The rows come from 6 hidden closed curves, with some noise, and rows from the same curve form a group. Each curve winds through 6 dimensions. The rows are also pushed far along 4 directions, which tell nothing about the answers.
Some rows, each with its group after it:
[ 14.5  70.4 -52.6 -23.1  21.2  12.4 -56.0   3.4   8.5  21.1   1.4 -49.9
  76.2 -12.6  17.7  49.5 -18.4] | ratu
[ 31.1   6.3  24.2 -20.6  -2.9  -4.8  -1.4  12.8   3.4  55.9  17.3  11.1
 -29.2   5.3 -25.8   2.4  14.6] | ratu
[ -1.0  -8.8  11.5  22.8 -10.3 -11.9 -14.4  12.3  18.1  14.9 -12.3 -16.2
  30.8  -8.1  17.7  -0.9 -32.2] | bakom
[  9.8  27.2 -10.5 -29.2   8.8   4.0 -31.4   3.2 -19.2  -6.1   6.8   1.6
   0.2  -7.5 -28.7  16.8  20.3] | bakom
[ -4.0 -60.8   1.6  12.9 -10.4  13.2  36.3 -26.7  16.2  11.8  -2.4  -9.8
   0.3  43.7  33.2 -11.2 -17.1] | timuz
[  5.0 -36.3  16.9   8.9   2.4  -0.9  10.3   0.2  33.6  31.4   1.3  -2.8
  31.1  10.7  23.2 -10.6 -15.9] | bakom
[-21.1  17.5 -10.9  20.8 -26.1  -5.2 -10.7 -18.6 -32.6 -20.1  -3.2  -9.2
  70.6   2.3  19.4 -17.1 -29.9] | ratu
[-14.7  46.2  -0.3   6.6  -9.3  11.6  -3.8   4.0 -20.3 -13.5  -9.0  19.7
   2.1  -7.0 -22.8  -1.2  24.2] | Soni
[ 24.7 -22.2   5.1  14.0  -8.7 -15.2   4.4  10.8  18.0  33.0  -1.1 -24.3
 -10.7  12.7   3.2   8.0 -27.1] | fogaz
[-15.1  55.7  11.4  37.0 -48.9 -19.5 -21.8  15.3 -18.8  25.3 -12.9 -12.0
  52.9  10.1  -8.9   5.6 -35.1] | fogaz
[-18.6 -12.6   5.8 -36.0   7.8  -7.6   6.6  -5.5  -5.4 -33.4   6.7   0.3
 -13.2  -7.9  -5.8 -10.9   4.8] | timuz
[-14.7  -2.9 -24.1   2.4  23.3  35.9  12.2  -7.3  20.6   4.5  14.8  20.7
  12.1  19.5  12.2  10.8  31.7] | fogaz
[  1.1  35.4 -38.8 -31.6  37.0  16.7   0.5  -9.4 -19.2 -41.7  19.3  14.0
 -20.8 -21.2 -16.6  12.8  36.3] | bakom
[ -8.3  15.3  20.4  14.6 -31.5 -28.6  -4.5   6.0 -34.4  -7.4   6.8   5.9
  27.6  12.6 -34.6 -13.5 -11.3] | fogaz
[ -2.1   0.3   6.8  -9.6  12.4  -6.9  14.7   1.1   4.1  -2.9  19.9  11.0
 -21.0  14.7 -13.7  11.2  17.4] | bakom
[  3.7   4.7  21.2  15.3 -15.8 -17.8 -10.1  12.9 -12.2 -12.6 -26.6  -7.5
  -8.5 -15.4 -18.7 -10.4  -4.9] | Zezis
[-35.2  45.7 -25.0  -5.4  29.4  26.1  -2.2   7.9   8.6 -35.0   3.8  16.5
 -19.0   3.4 -15.2  33.4  55.0] | ratu
[-20.2  27.0 -43.0 -37.8  43.8  41.2 -13.4 -10.8   8.0 -10.8  28.3  21.7
   9.8  11.9   7.2  34.8  51.2] | Zezis
[ 21.7 -80.3 -21.0 -12.2  43.7  23.9  29.3 -24.8  36.1 -20.6   1.6  -5.1
 -32.0  30.5  20.9  14.4  18.4] | bakom
[ -7.9  -1.8  -1.0  11.3 -11.3  -0.8  -5.9   3.0  -6.3 -17.0 -23.3  -3.8
 -10.4 -12.2   3.0  -6.7  -5.8] | Soni
[ 23.8   1.6 -17.4 -24.7  33.1  21.4  -2.5  -8.3  11.0   3.0   5.1  -1.8
   0.0 -12.8   4.1   7.2  22.0] | Zezis
[  6.0   6.2  -1.7 -12.7  31.5   7.0  12.2  13.1  14.2 -11.0   5.9  14.6
 -56.0 -21.7 -15.8   6.8  39.9] | Zezis
[ -5.1 -10.4  21.0  27.8 -52.6 -17.6  14.3 -15.6 -17.5   2.0 -43.9 -17.0
  37.7  -3.4  28.9 -40.2 -61.8] | timuz
[ -1.8 -11.0   1.1  -8.4  12.3 -13.8  -2.1  13.2  -1.8 -24.7  -3.8   2.8
 -28.3 -24.6 -11.5  -8.8  10.8] | Zezis
[ 48.2  13.3 -29.3 -31.3  17.7  14.2 -14.7  -7.9   3.2  37.9   5.0 -20.3
   0.4  -4.3   1.8  20.7  -3.6] | bakom
[-36.1  11.9  -1.6 -13.4  16.3  11.0  -7.2   6.6   0.6 -34.2  -1.8  10.4
 -43.2 -12.9  -0.4   9.1  38.0] | fogaz
[-21.1  33.3 -53.7   5.2  17.4  37.0 -17.8  -8.1   3.5 -17.7  -5.0 -17.2
   7.0  11.7  20.3  38.7  19.9] | ratu
[ 17.3  16.4 -21.6  -4.6  14.9   0.9 -18.1  14.2  37.8  39.9   7.9 -38.8
  19.2  -6.9  22.6  31.7 -27.9] | fogaz
[-15.7  29.1   5.9  31.7 -18.3   6.0   6.0   2.2  -9.5 -12.3 -20.5  12.3
  21.5   4.6 -11.7  -4.8   3.2] | Soni
[-16.3   3.3 -12.2 -12.9  36.8  10.0   7.5   5.4  28.2 -10.4  21.2  12.9
 -22.8   7.3   5.8  28.3  31.8] | timuz
[-27.3  11.3 -22.7 -16.1  34.8  21.2  21.5  -9.0 -10.7 -61.2  11.5  32.6
 -15.1 -26.3  -7.5 -14.0  44.4] | Soni
[-25.1  -8.3  -7.9  33.6  -5.4   7.2   3.0  -1.0   2.1 -26.6 -14.4  -1.4
  -2.6   9.6  10.7   2.6   4.2] | timuz
[ 32.3 -12.8 -10.6  -8.2  -0.2  24.0 -22.9   5.0  21.2  50.0 -14.2 -22.8
 -20.9  14.8   7.2  23.7   3.0] | ratu
[-19.2  -0.1  18.6  -5.2 -21.4 -20.1  -2.4  -3.6 -39.1 -31.3  -0.2  11.4
 -30.3  -5.8 -13.8 -17.5   4.8] | Soni
[ 18.2 -29.7 -11.5 -14.9   9.9  14.1 -15.0  -2.7   8.3  18.8  10.8 -19.2
  -9.9  18.0  -0.6  14.1   7.7] | timuz
[ -1.4 -43.4  -1.7  38.1 -20.7   6.1  21.5 -27.5  -2.1 -20.7 -39.2 -10.1
  50.5  10.7  36.6 -33.0 -37.0] | bakom
[  1.9 -51.7   3.4  27.9   3.1   5.5  27.8 -23.5  12.4  -1.0   3.8   9.7
  34.3  34.6  28.3 -12.2  -8.6] | timuz
[ 50.7  -4.6 -19.9 -25.9   7.9  14.5 -16.3  -6.4  12.7  42.9 -14.2 -34.3
 -19.1  15.5   1.1  31.5  -6.2] | bakom
[ -7.1  18.4 -36.2 -20.0  40.1  26.7  13.3 -19.0   3.2 -24.2  22.4   6.4
  -8.1   0.6  12.6  18.4  32.5] | Soni
[-21.8  14.4  -7.1 -23.7  30.4   7.1 -12.6  11.3  20.5  -6.8  25.4   4.7
   0.5   8.4  -9.9  30.1  33.2] | bakom
[ 32.0 -54.0  38.1  -5.2  -0.6 -34.1  26.8  -0.9  -3.5  -3.4   5.5   3.5
 -29.6 -10.6 -15.4 -37.1 -13.7] | Zezis
[ 10.3 -21.1  28.2  56.8 -33.7 -15.9  24.2   4.7  15.5  14.8 -33.8 -12.9
   7.3  17.7   7.7  -9.3 -38.5] | Soni
[-34.0  35.7  -2.6  -9.2  -0.8  12.4 -17.3   8.6 -15.0 -27.9  -9.3  15.2
 -10.5 -23.7 -11.7  -2.7  29.6] | fogaz
[-16.1 -19.6   2.5  -8.0   9.9   1.5   0.0  13.8  -3.3 -35.8  -5.1  11.0
 -58.3  -4.3 -28.6  -1.3  36.9] | fogaz
[ 23.9   1.6  30.9  -0.2 -19.9 -27.5 -10.4  12.1  -4.5  28.8   3.2 -11.8
   5.6  11.9 -27.4   4.0 -18.9] | Soni
[-25.7 -16.8  -0.3 -27.6  46.8  14.7  20.8   7.0  29.3 -20.5  31.0  31.3
 -19.5 -12.6  -2.4  -5.4  46.9] | bakom
[-42.3   6.9   8.1 -10.0   7.2 -19.2  11.8   4.9 -33.8 -89.5   4.7  19.9
 -36.5 -27.2 -36.1 -22.2  30.9] | ratu
[ -7.6  39.0  16.6  11.5 -29.2  -5.4 -17.1   5.8 -20.7  15.8 -10.3   8.0
  12.3  12.5 -16.9   7.7   3.0] | Zezis
[ -7.3   8.5  -0.1 -24.1  10.4  -3.8 -23.6  18.2   7.1   7.7  19.3  -9.7
 -37.2  -3.5 -13.4  23.2  17.3] | ratu
[-22.2  47.0 -36.8  -8.7   9.9  28.5 -26.7   3.5  -9.4 -15.4  -0.2  -3.1
  -8.2   0.6  -5.7  32.8  33.2] | ratu
[-42.3   3.3   6.0  13.0   2.8 -11.2  36.2  -5.2  -8.8 -55.8   5.2  20.8
 -22.0  15.5 -10.1  -4.7  21.5] | bakom
[ -5.9 -35.3  18.6  38.9 -10.3  -7.4  45.3 -22.5 -15.6 -48.5 -23.9  15.3
  14.9  -7.0  11.4 -50.2 -10.7] | Zezis
[  2.3   8.6 -17.0  -0.1 -10.5  10.9  -1.8 -15.8   1.2   6.8 -19.4 -15.1
   6.9  -4.1  32.8   5.1 -28.3] | Zezis
[-14.5 -13.4  41.9  18.9 -50.3 -19.9  11.4  -3.8 -10.3   0.6 -42.1   2.1
  11.4   2.9   8.7 -33.4 -38.1] | timuz
[  3.8 -26.8 -44.1   8.8  30.5  28.6   8.8 -14.9  42.5  16.5   8.7 -25.8
  15.8  11.3  60.2  21.7 -14.8] | ratu
[ 24.7  -3.0  18.9 -33.3   8.4 -27.0   7.1  12.5 -11.4   3.2  22.8   7.8
 -52.2 -29.6 -32.2 -15.4   6.5] | Soni
[ -1.8  56.0   8.6  22.6 -33.0 -25.5 -25.6  12.3 -13.6  27.0  -9.2 -17.0
  39.7   3.5  -0.8  16.5 -35.3] | timuz
[ 10.8   8.6  28.1  -1.7 -11.2 -32.1   1.1  14.5 -29.3  -0.7   9.1  22.2
 -11.0 -18.5 -39.1 -28.0   9.4] | Zezis
[ 23.8  22.0  13.5  -1.2  -5.8 -22.8   7.5  10.3 -14.1  -1.5  -1.2  -3.6
   6.7 -29.3 -27.9 -19.1 -16.3] | Soni
[  8.5 -18.7   5.0  21.5 -24.7   7.9 -14.2   1.1   5.1  19.9 -37.4 -18.3
   6.7   3.5  17.4  -5.5 -19.8] | fogaz
[ 37.3 -50.1   8.5 -24.5 -10.0   1.3   7.0  -9.5  14.4  48.6  -1.8 -28.5
 -22.2  11.5  11.7 -10.3 -26.6] | timuz
[ 25.4 -50.5 -10.3 -14.0  20.3  28.5  -0.5 -18.9  26.8  13.5  -9.6 -18.1
 -12.6  19.3  24.4  13.3   7.4] | Soni
[ 17.4 -48.2   6.5 -40.0  26.2   5.4   0.8  -2.3  10.4   8.0  28.6   5.4
 -30.5  -4.3  -6.8  -8.5  20.4] | ratu
[ 24.0  13.0  11.6   0.0   3.0 -25.6 -18.5  21.6   5.9  11.4  -3.6 -26.9
 -12.8 -10.2 -19.1  18.0  -7.3] | Zezis
[-25.0  64.3 -21.4  40.5 -14.7  11.1  -9.9   4.3  -5.0 -10.3 -20.5  -3.6
  60.3   7.3   3.0  18.0  -7.2] | Soni
[  9.8  19.7  -3.3 -42.5  -0.1  13.2 -38.1  13.8 -11.9  40.4  24.9   3.2
 -33.1 -12.5 -22.0   9.9  24.2] | ratu
[-29.4  21.5 -14.9  -7.5  23.8   8.0   4.2  15.0  11.6 -29.3  23.5  16.9
  12.8 -11.4 -21.1   5.3  22.1] | fogaz
[  7.2 -61.2  -5.7  22.4  12.6  21.7  31.8 -17.7  37.4  23.6   9.0  -1.8
  -9.0  46.8  34.4   8.8   1.7] | timuz
[ -4.6 -60.0   7.3   0.8   7.6  15.8  24.0 -23.7  -5.9 -24.3 -10.6  19.6
 -35.7  12.5  15.1 -25.6  29.9] | fogaz
[ -8.8   9.1  31.5  -3.8 -22.4 -24.1 -18.0  20.6  -9.3  -2.0 -11.4  -8.3
 -18.3 -20.0 -18.5  -9.9 -10.9] | fogaz
[-15.5 -19.4   6.8  12.3  13.5  15.1  12.6  -1.0  15.4 -14.5  -7.1  29.8
 -11.9   6.3   5.3  -3.3  28.5] | timuz
[ -8.2  55.7   6.6  -5.0 -36.5  -5.1 -12.8 -11.5 -51.2 -13.5 -19.5   5.1
  20.5 -23.8  -9.4 -20.3 -17.6] | Zezis

New rows, each followed by its group:
[-32.2  -1.8   7.4 -12.2  18.8   9.0  10.2   6.6  -8.9 -59.4  -4.3  35.1
 -50.8 -19.2 -26.2 -12.8  53.6] | Zezis
[-16.9 -30.9 -19.6  -0.2  23.5  31.0   2.0  -2.3  23.1 -22.2 -13.9   3.6
 -27.5   3.6  14.9   8.3  31.3] | fogaz
[  1.1  47.6 -29.8 -25.7  -6.5  29.1 -24.9  -3.1  16.7  57.6  -2.2 -26.6
  17.5  20.1  24.1  39.4  -8.8] | timuz
[ 17.4 -10.3  16.0 -16.6  21.9 -15.7  19.1   6.4  13.5  -1.6  14.4   5.4
 -22.0   0.7 -21.1   1.6  14.1] | ratu
[-25.7 -52.9   3.5  43.4 -23.7  -3.1  31.7 -20.7  12.5 -29.5 -36.1 -19.1
  18.7  20.6  46.0 -20.4 -41.8] | timuz
[ 46.9 -17.3   6.0  11.8 -34.7   1.4 -27.5 -14.6  -1.8  55.9 -34.7 -47.5
  34.2  18.6  24.8   6.4 -50.5] | Soni
[-34.7  33.8  17.2 -21.4 -33.1 -12.7   0.2 -12.6 -42.0 -23.0  -1.6   9.4
  26.5   1.9 -14.4 -22.7  -8.5] | timuz
[ -3.4  16.5 -33.7 -18.5  67.6  17.5   2.6   7.5  29.8 -19.0  36.8   6.4
  -8.3   4.5  -5.2  41.0  55.2] | Zezis
[-19.6 -21.3 -25.6 -31.1  38.7  31.1  26.2 -18.4  44.3 -13.1  -2.0   1.7
  -6.5   3.1  43.9  10.5  11.2] | timuz
[ 37.9 -18.7  -1.0 -14.5   4.7  15.8 -21.5  19.1  31.0  62.4  -4.9 -15.1
 -27.2  10.2  -9.6  21.2   6.4] | fogaz
[-14.4  42.4 -40.4  14.9  19.6  25.2 -22.6   6.9   0.8  -2.1  16.4   2.8
   7.7   9.9   0.8  39.2  33.3] | timuz
[ -7.6   4.0 -12.4 -39.7  46.3  -0.9  20.0   2.3  -0.5 -39.1  38.0  25.0
 -54.6 -26.5 -20.3  -1.2  44.5] | Soni
[  1.5  30.1  20.5 -15.1  -6.9 -16.2  -1.3  29.9  -7.1  14.3  11.3  14.3
 -57.5 -25.0 -42.9  -4.7  19.3] | fogaz
[-54.4  24.0 -13.3  38.4 -21.7   9.9   6.4  -6.8 -18.1 -45.3 -19.8   4.4
  14.4  11.1  12.8  -2.0   2.2] | timuz
[  5.0  58.2 -48.2 -11.3   9.0  34.4 -39.0 -16.8  -3.0  26.0  -0.9 -17.6
  71.5   9.6  26.7  36.1  -2.8] | Zezis
[-41.9  10.1   7.0  12.5 -26.2  -6.6   0.1  -8.6 -37.7 -22.0  18.0  20.9
  16.0   1.0   3.2 -24.7  -1.2] | ratu
[  2.6  32.1  -3.1 -40.3  22.4  13.6  -2.1  11.0  19.3  32.5  22.2  17.1
 -37.3  -3.1 -10.9  24.4  33.2] | timuz
[-46.7  16.9 -11.7  25.0  -9.2   7.6  35.4 -28.6 -38.1 -72.8 -10.6  30.3
  37.1   6.9   5.2 -31.4  13.3] | bakom
[ 59.5 -53.7  -0.8 -23.5  28.2  23.6  13.5 -15.2  40.9  58.1   7.1 -20.1
 -35.6  21.5  20.0  16.6   3.1] | Soni
[ -8.7  44.6  11.7  30.0 -45.2 -26.1 -18.2   6.4 -28.1  10.9 -16.4 -17.8
  19.1   7.7  -3.1   7.4 -34.2] | Soni
[ 11.4  16.7 -17.4  -6.9  15.9  -8.7 -30.4  26.9  21.9  29.5   7.3 -16.9
 -13.0  -3.7  -2.0  35.7   4.6] | Zezis
[ -9.4  14.3   6.9 -12.7 -10.6 -17.1 -21.1  12.4 -28.1 -28.4  -9.8  -6.1
 -21.5 -25.0 -24.1 -10.3   4.5] | fogaz
[ -5.2 -23.0  -7.9  35.4 -21.9  -3.3   2.6 -15.5  -7.8 -21.2 -30.0 -28.8
  35.9   8.5  28.8 -11.3 -38.8] | ratu
[  7.8  20.8 -18.6 -14.2  39.3  10.9   9.2   5.2  21.4 -18.6  -0.1  -2.3
 -13.9  -2.2 -14.8  27.3  33.3] | ratu
[ 11.3  -0.5 -24.6 -26.7  21.9  21.9  -9.8  -1.0  16.2  35.3  25.3  -3.2
  -6.1 -17.4  24.8   4.4   5.3] | ratu
[ -6.2 -40.7  19.7  22.0 -12.8 -10.2  46.3 -23.9   5.3 -13.9 -17.9  11.8
  26.2   3.6  34.9 -41.5 -33.2] | timuz
[-24.5  19.5  15.3  18.1 -19.2  -7.3  -0.9  13.7  -4.5  -1.4   2.3  10.9
   8.1  10.9 -17.7   1.6   3.4] | fogaz
[ 16.5 -70.4   3.8 -26.9  29.3   6.3   5.1  -1.7  19.4  -7.5   3.5  -2.6
 -74.2  13.0  -5.7   6.5  35.0] | fogaz
[ 14.0 -10.5  20.7 -17.9   5.3 -18.2  -7.6  21.4   1.3  -6.1   2.3   6.6
 -19.6 -21.7 -37.1  -9.9   8.8] | Soni
[ 19.9  22.6 -12.9 -21.1  -4.1  10.0 -33.2  -5.9 -15.3  30.3  -7.2 -16.9
  -2.1  -5.3  10.6  11.8   3.8] | fogaz
[-31.6 -38.5  14.4  57.1 -19.9  -4.6  35.1 -14.9  -7.0 -53.8 -27.0  20.5
  48.4  14.7  11.1 -38.2 -15.7] | Soni
[-16.4   2.1  11.5 -17.6  17.3 -21.3  12.6  15.7  -4.2 -23.8  34.6  29.2
 -37.7  -7.2 -31.6  -1.7  27.3] | Soni
[ 34.7 -15.9   1.9 -13.5   8.7   9.7   3.1  -1.3  26.1  58.5  17.3  -3.8
  18.4   5.4  10.6  -1.3 -10.8] | fogaz
[ -7.5 -57.5 -22.4 -11.8  49.4  38.3  35.3 -12.2  34.0 -21.3   9.5  22.9
 -70.6  12.5  18.8   5.2  58.3] | fogaz
[ 46.6 -40.5  -4.9   9.2  24.1  -0.8  -5.4   7.2  50.5  39.3 -11.9 -43.2
  -5.7  12.1  22.0  28.2 -16.8] | Zezis
[  3.1  -3.0  42.1   0.2 -50.1 -38.7 -10.0  17.7 -28.7  20.8 -17.7   9.8
 -37.9  -9.0 -23.0 -24.6 -25.8] | Zezis
[ 35.7  -3.4  -1.3 -25.8  12.4   7.3 -20.8  23.8  27.9  51.6  -1.5 -10.8
 -55.4 -11.9  -9.2  22.9  10.4] | Soni
[ 40.4  61.0 -21.3 -14.0  -1.3   3.1 -47.4  12.6 -18.0  41.8   6.2 -10.5
  16.5 -28.8 -14.1  23.8 -11.3] | bakom
[  9.7   6.7 -43.8 -17.6  21.4  14.6 -11.1  -9.9  38.3  29.4   5.7 -47.3
  28.1  11.9  48.7  40.3 -30.5] | timuz
[-48.8  27.3   0.9  36.6 -19.3   6.7  14.0 -14.2 -20.4 -39.5 -13.4  24.0
  21.5  21.4   7.9  -0.3  10.0] | Zezis
[-12.9  19.0 -14.4 -25.8  14.5 -12.1 -28.9   7.3 -11.8 -21.7  22.1  -6.6
   9.2  -4.0 -13.7  19.7   7.0] | Soni
[-20.7  38.7  -6.7 -24.9  22.1  -5.5  -9.6  16.7   3.1 -17.4  21.9  -0.1
 -20.5 -29.0  -8.4  12.5  16.5] | fogaz
[-55.1  37.5  19.5  -1.4 -37.8  -3.2  17.7  -7.1 -37.7 -32.6  -9.0  26.5
  -6.6   5.8 -14.8 -23.4   8.9] | timuz
[  1.0  -3.9 -19.5  16.7   3.0   7.4  -1.7  -5.7  14.5  17.6  11.1 -13.8
  53.9  33.1  14.1  17.6 -14.9] | fogaz
[ 47.4  12.9  13.2 -39.9  16.6 -18.0 -22.1  18.8  18.0  52.8  13.0  -8.1
 -13.2 -24.4 -12.4  14.8  -6.6] | timuz
[ 14.6   4.2 -39.2  -6.0  44.5  11.9  -6.1   1.4  20.5  -1.0  25.9  -8.4
  -1.3  -8.5  13.0  26.4  15.5] | timuz
[ 11.7 -52.4 -23.3 -30.6  55.1  15.4  23.0  -9.6  45.0 -13.8  19.4 -11.9
 -32.6  17.9  16.1  23.6  22.8] | bakom
[ 33.4 -34.9  56.0  -7.3 -29.4 -28.9  10.3   9.0  -9.7  40.2   3.4  11.5
  -5.4 -10.7 -27.0 -46.3 -22.5] | fogaz
[ 16.6  24.2 -35.9 -39.5  27.4  20.4  -7.9 -10.5  25.4  35.3  12.9 -21.2
  23.3  -4.0  33.5  25.9 -10.1] | timuz
[-15.8 -21.5  37.0   1.4 -11.7 -14.5   9.7  14.3  -3.7 -11.4   5.6  25.2
 -36.7  13.4 -38.0 -11.2  23.8] | fogaz
[ -0.1 -33.3 -39.6  12.3  34.2  21.5  14.0  -2.9  45.6   0.5   6.7 -18.4
  -7.3  27.1  29.1  33.0   5.8] | fogaz
[-39.4 -21.4 -33.1  47.3  20.0  26.2  50.0 -16.5  26.4 -45.5  -3.1  14.4
  22.9   8.7  43.7 -10.6   1.2] | fogaz
[ -5.8   5.0   1.7  -9.0 -11.4   4.8  11.2  -7.3 -11.9   7.8  -1.0  22.2
 -23.1  -5.6   6.9 -12.3   0.2] | Zezis
[-10.8  19.8  13.3  48.7 -26.8 -14.5  27.1  -2.7  -8.1 -13.5 -30.0   2.6
  30.6  -2.8   9.9 -21.4 -25.9] | ratu
[-35.0  29.9  22.8 -11.2 -15.3   1.9 -10.9   8.2 -36.0 -28.5  -3.8  38.1
 -31.1 -11.1 -37.7 -16.7  47.4] | fogaz
[-14.6  27.3  -6.9   8.8  17.0  -8.7  -4.6   5.4  -1.6 -27.9   5.1  13.1
  19.7 -15.5   1.1   6.9   7.1] | timuz
[ 28.8  -2.6  45.8 -20.1 -42.2 -30.5 -39.7  16.0 -38.0  33.8 -11.2  -8.3
 -16.7   3.8 -51.2 -12.7  -4.8] | fogaz
[-19.5  10.3 -23.8  -7.4  24.4   3.7   2.7  -7.7   2.9 -26.4  28.1  -0.1
  38.7   5.2   6.8  10.6   6.4] | fogaz
[-24.2 -32.3   5.1   1.9  -4.7   6.7  35.8 -21.2  13.4 -24.0 -23.9   4.7
   4.6   0.8  36.4 -26.7 -18.7] | timuz
[ 18.0 -41.9   5.5  38.7 -10.2  18.6  37.2 -26.3  15.7   3.0 -38.6  -4.3
   5.0   4.8  40.0 -25.4 -23.5] | Zezis
[ -0.6  62.3  -6.0   4.7 -40.7  -7.1 -46.4  -9.6 -50.3  16.3 -16.5 -20.3
  75.3  -6.8   5.2  -4.1 -30.0] | fogaz
[ -5.4 -29.7  -4.3 -22.8  23.8   3.9   9.0   1.2  -1.4 -25.9  15.2  26.5
 -25.9 -19.9  -7.7 -19.2  25.6] | Soni
[-45.1  39.6  13.8  12.2 -28.1 -11.2 -17.8  12.8 -39.3 -40.6 -11.5  22.1
  -9.3  -6.3 -29.4  -5.4  18.6] | Soni
[-13.8  15.6   2.9   0.4  13.1 -15.0  23.1   1.0 -20.3 -50.7   6.6  20.8
 -22.4 -31.5 -18.2 -22.6  19.1] | Zezis
[-14.4 -12.3  -3.3   8.9  15.1  10.7  15.5  -0.2   6.3 -30.6 -10.0  21.4
 -16.7 -15.9   6.8 -13.1  20.8] | timuz
[ -9.1 -15.9 -12.5 -43.8  44.8  19.4  -5.0  -0.1  23.8 -16.8  22.7   8.8
 -40.4  10.4  -5.2  30.7  45.0] | Zezis
[-22.6  19.4 -10.5 -49.2  22.9   8.9 -18.0  17.4  -0.3 -11.3  20.4  24.0
 -66.0 -13.4 -24.2  22.5  47.8] | Zezis
[  4.8  42.5   0.9 -12.5  -2.9 -21.4 -23.7  25.4   4.0  18.8  12.0 -23.0
   1.7 -24.9 -12.9  16.1 -20.4] | fogaz
[-12.7  56.6   4.8   4.6 -18.9 -20.4  -2.5  22.5 -24.5  -6.2   5.5   5.9
  -5.6 -30.9 -30.8 -10.7  -5.2] | fogaz
[  9.4  13.3   5.8  42.8 -38.0 -18.4   8.7   6.1  -5.0  23.7 -20.3 -18.2
  35.7  -7.6  11.6 -18.6 -53.9] | fogaz
[ 37.3 -16.2  27.5  -1.5 -24.6 -16.6 -30.0  16.3   6.7  44.9 -24.2 -24.9
 -16.0  -0.9 -14.3   6.6 -23.7] | bakom
[  4.0  18.4 -21.1   4.6   0.1  25.0  -8.7  -9.3  15.7  37.4  -8.1 -11.5
  49.3  21.1  25.3  14.9  -5.3] | bakom
[-10.5  55.2 -34.1   1.2   9.3  19.8 -32.6  13.6  20.7  34.0  12.3 -18.9
  39.4  17.0   7.8  50.7   3.0] | fogaz
[-28.6  48.9 -17.0  26.0 -11.9 -15.3  -9.0  16.0  -2.2 -18.7   1.7 -18.3
  44.3 -10.7  -1.6  11.6 -27.9] | fogaz
[-12.9   9.1  -2.2 -19.4  11.2  15.6   2.2 -12.4 -18.6 -26.6   5.4  27.4
   3.2  -3.7 -11.5  -9.3  31.9] | Zezis
[  2.6 -31.1 -18.2 -12.7  18.8  28.7  -5.3 -22.1   7.6  -1.0  -1.5  -0.1
  18.2  15.2  25.5   0.4  17.8] | fogaz
